The rows of a group lie close to one hidden flat surface of 9 dimensions, which may be shifted away from zero. Surfaces can cross.
In the rows, zero is written as 128.
Known rows, each followed by its group:
[151 129 125 154 138 147 138 109 141 140 119  97 126 115 116  56 108] | lofaf
[144 213 125  87  98 121 124 152 128  97 121 189  96 145 139 117 199] | lofaf
[175 145 186 110 108 121 136  70 108 170 132 162  47  84 131 121 156] | Zaki
[145 116 152 160 182 129 100  77 103  89 181  83  70  83 118 160 160] | lofaf
[152 129 148 127 136 147  87  50 124 122 119 132 131 102 120 153  93] | ramab
[134  95 119 120 127  72 127 112 147 126 137 128 135 110 161  94 139] | vituk
[127 167 157 109 121 133 102 107 107 115 139 158  89 141 126 164 131] | ramab
[124 113 114 153 139 121 107 101 150 118 111 137 137 109 141 124 168] | Zaki
[127 115 131 128 142 117 131 160 133 115 156 114  99 111 151 154 160] | Zaki
[141  80 133 126 132 137 176 170 149 215 120 172 117 173  94 156  95] | vituk
[165  96 129 142 123 127 126  91 179 180 119 148 149 128 156 112 141] | Zaki
[107 182 148 143 122 182 107 104 102 125  82 159  84 126  88 130 128] | lofaf
[ 76 141 114 113 134 102 107 169 116  80 146 141 121 157 139 165 143] | Zaki
[110  66 140 149 124 128 169 168 145 216 135 131 135 172 133 136  88] | vituk
[143  85 144 172 163 135 161 112 115 172 150 106 104 138  84 117 121] | lofaf
[ 95 137 141 129  99 119 100  61  98 123  99 121 169 120 139 111  95] | ramab
[150  86 130 109 153 145 154 151 103 108 121  64  87  23  95 152  82] | ramab
[106 161 130 140 123 125 104  79  97  95 108 133 138 117 116 114 154] | ramab
[156 109 144 100 113 159 125 108 133 150 108 121 145  92 125 174  64] | vituk
[158  97 102 147 172 148 155 128 149 148  97 137 117 123  58  98 106] | lofaf
[135 112 141 146 140 166 140 133 134 175 112 159 110 153  90 164 102] | ramab
[155 131 122 119 133  95 108 121 160  94 160 105 105  92 188  83 164] | lofaf
[113 138 134 135  98 168 145 157 126 164 111 108 165 149 131 126  82] | vituk
[111 181 149  91 101  86 134 129  81 103 142 163  83 133 131 123 172] | ramab
[123 100 153 108 107 105 150 170 140 180 161 138 105 158 170 147 102] | Zaki
[105  87 143 120 122  82 134 107 115 155 138 148 128 148 133 140 107] | vituk
[146 136 126 103  91  85 176 115 115 179 105 184 157 165 107  76 152] | vituk
[147 166 139 115 111  80 146 125 106 118 173 137 118 150 148  92 205] | lofaf
[131 173 154  97 110 137 134 103  73 122 125 149 117 143  86 154 111] | ramab
[126 135 121 133 123  93  84  79 151  97 149 110 159 134 187  83 133] | ramab
[133  78 103 131 159 117 150 152 185 193  69 225  73 153  79 112 126] | lofaf
[ 88 122 128 128 133 124  92 131 135 102 114 139  97 112 151 156 119] | vituk
[146 122  91 129 120 120 163 172 167 141 109 113 165 138 139  47 136] | ramab
[123 115 118 123 132 120 140 145 131 136 130 127 146 151 114 124 102] | vituk
[119 131  94 131 166 152  73 140 192 100  83 188  72 117 129 146 126] | Zaki
[172 165 157 100  76 122 130 107 142 161 142 142 139 131 187  96 144] | vituk
[143 153 106 119 159 132  96 119 149  75 117 163  87 107 111 137 162] | Zaki
[115 142 109 129 165 134 121 159 119  68 120 123  72  86 104 141 165] | Zaki
[ 77 115 108 136 115 150 153 204 123 142  99 129 154 146 117 159 118] | lofaf
[161 176 163 122 134 149 114  76 110 150 128 191  56 156  81 133 123] | lofaf
[124  75 103 130 159 105 141 144 147 133 114 140 125 124 102 135 110] | vituk
[132 185 115  94 140 176 143 172  89  86  97 131  96 121  47 136  82] | Zaki
[144 148  98 119 173 150 123 185 151  86 135 158  83 142  93 172 159] | Zaki
[155 112 137 136 157  56 134  84 124 133 215 141 140 217 123 112 164] | ramab

New rows. What belongs after each?
[ 93 170 151 131  84 126 128 136 111 136 134 127 118 141 177 104 159] | lofaf
[121 134 144 140 143 116 105  91 122 113 115 164  61  84 127 139 200] | Zaki
[149 184 136 105 113 176 120 151 138 136 115 161 103 155 118 137 103] | lofaf
[129 127 100 173 154 167 131 130 148 122  84 121 134 102  97 108 164] | ramab
[150 158 135 118 129 180 137 134 121 150 116 143 126 167  74 137  64] | lofaf
[108  88 122 164 144 168 175 183 122 165  91 101  97  86  93 128 122] | Zaki
[141 109 112 112 142  88 128 166 157 111 176 124 130 145 168 136 157] | Zaki
[ 91 113 125 153 159 130 132 164  95  94 185  62 144 159 114 158 101] | ramab
[118 139 117 122 113 147 124 107 137 151  66 167 149 145  99 102  79] | Zaki
[144 165 107 166 149 175 106 120 158 120 126 149 155 187 109 123 152] | ramab
[124 155 115 126 117 150 127 137 121 112 122 102 177 150 119 108  93] | ramab
[144 121 136 114 107 128 118 111 157 161 114 152 142 142 150 118  92] | Zaki
[135  87 190 147 122 162 148 140 115 217 198  99 115 185 142 207  59] | vituk
[ 77 153 128 143  92 137 119 149 122 120 102 107 138 112 174  94 140] | lofaf
[195 139 145 103 138 105 135 119 123  92 194  92  88  76 157 132 184] | Zaki
[173 155 151 131 120 152 185 150 112 197 140 173 114 189  78 132 167] | vituk
[109 127 141 107 136 125  93 126 141 120 122 179  74 125 140 188 113] | vituk
[118 110 128 130 151 110 151 159 102 116 165  96 110 132 109 139 127] | ramab
[ 54 150  86 100 128 128 130 217  99  61 119 104 161 168 101 142  62] | Zaki
[137 169 125 104 110 143 117 107 136 138  82 173 124 148 106  86  82] | lofaf
[136 154 135 125 126 138 106 176 191 146 142 182  46 146 190 132 176] | vituk
[177 145 109 119 140 174 142 149 144 116 107 122 131 101  93 131 132] | vituk
[133 133 138 114 125 166 121 134 124 136 113 142 119 124 110 177  90] | vituk
[120  80 107 105 115 111 118 119 148 122  98  92 184  85 153 117  47] | vituk
[101  78 123 132 119 100 147 159 144 157 123 107 135 117 164 100 104] | Zaki
[120 126 117 126 110  78 160 157 127 133 149 117 150 143 158  79 180] | lofaf
[150 145 158 147 126 143 139 133 124 150 180 112 103 150 144 135 159] | vituk
[102 102 115 158 183 125 127 129  89  80 156  80 129 129  76 158 120] | vituk
[150 117 118 117 123  94 133 125 148 122 144 109 152 131 155  76 119] | ramab
[191 139  66 132 150 125 120  97 163  75 127 107 239 140 108  83 160] | Zaki
[118  92 163 145 123 183 129  92  93 167  93 110 131  66  97 212  88] | vituk
[116 141 114 100 119  52 151  86  88  97  89 141 109  98  90  12 129] | Zaki
[103 105 111 144 132  87 134 160 156 131 161 113 137 164 178  86 148] | ramab
[ 50  91 152 187 119 123 140 176 132 195 154 117 103 183 178 131 134] | vituk
[ 80 117 114 140 117 119 144 126 107 143  57 165 136 106  93 118 159] | vituk
[126 135 133 136 131 128 112 103 123 121 123 129 107 117 126 112 120] | lofaf
[129 148 130 176 135 155 121  82 102  98 116  56 133  78 116  57 134] | lofaf
[156 101 130 112 136  99 145 127 137 151 158 126 138 163 124 117  92] | lofaf
[105 134 127  97 144  90 176 210  80  98 158 111  58 119  98 119 145] | Zaki
[153  96 156 112 104 107 189 124 112 231 128 187 137 186  89 144 113] | vituk
[ 46 143 147 147  76  97 149  94  66 173  64 189 143 158 101  99 159] | ramab
[ 90  98 133 200 169 157 130 165 147 147 118 133  42  89 132 156 220] | vituk
[168 124 140 132 134 122 113 113 153 125 175 128 133 123 173 170 186] | Zaki
[121 141 138 131 121 133 136 112 110 153 112 159 137 160  99 125 129] | ramab
[ 64 114 159 164 103 111 104  91 101 129 140  73 134 106 190 103 110] | lofaf
[174  82 126 109 146  84 146  87 126 132 142 115 147  94 111 122 128] | vituk
[142 107 146 142 130 103 137  43  97 164 128 150 164 160  82 118 110] | ramab
[144 119  98 111 146 100 131 158 147  91 141 124 124 111 136 128 165] | lofaf
[100 135 138 140 126 156 139 155  99 130 139 107 132 141 114 166 117] | lofaf
[132 174 110 103 122 135 106 115 111  71 129 119 179 148 112 130 112] | Zaki
[133 115  97 133 148 133 137 174 146  99 144  98 158 130 128 140 140] | Zaki
[161 140 117 110 119 112 131 143 172 135 128 153 110 125 165  89 163] | vituk
[151 162 100  87 141  89 140 146 107  62 155 119 137 138 102 103 144] | Zaki
[132 114 133 126 126  90 120  94 151 154 112 173 104 126 144 100 149] | Zaki
[113 127 151 114 120 119  87 118 151 129 128 160  73 110 179 156 122] | Zaki
[120 147 134 115 147 142  69 121 129  57 164  88 109 108 162 170  90] | vituk
[ 76 159 124 204 173 185 147 205  91 110 172  81 108 203  81 139 161] | vituk
[116 113 107 147 149 136 124 122 148 137  72 166 100 111  96 106 139] | Zaki
[117 157 123  90  92 107 168 173 100 131 132 122 155 166 123  88 107] | ramab
[117 117 135 123 133  82 160 139  90 126 177 110 139 173 109 117 126] | ramab
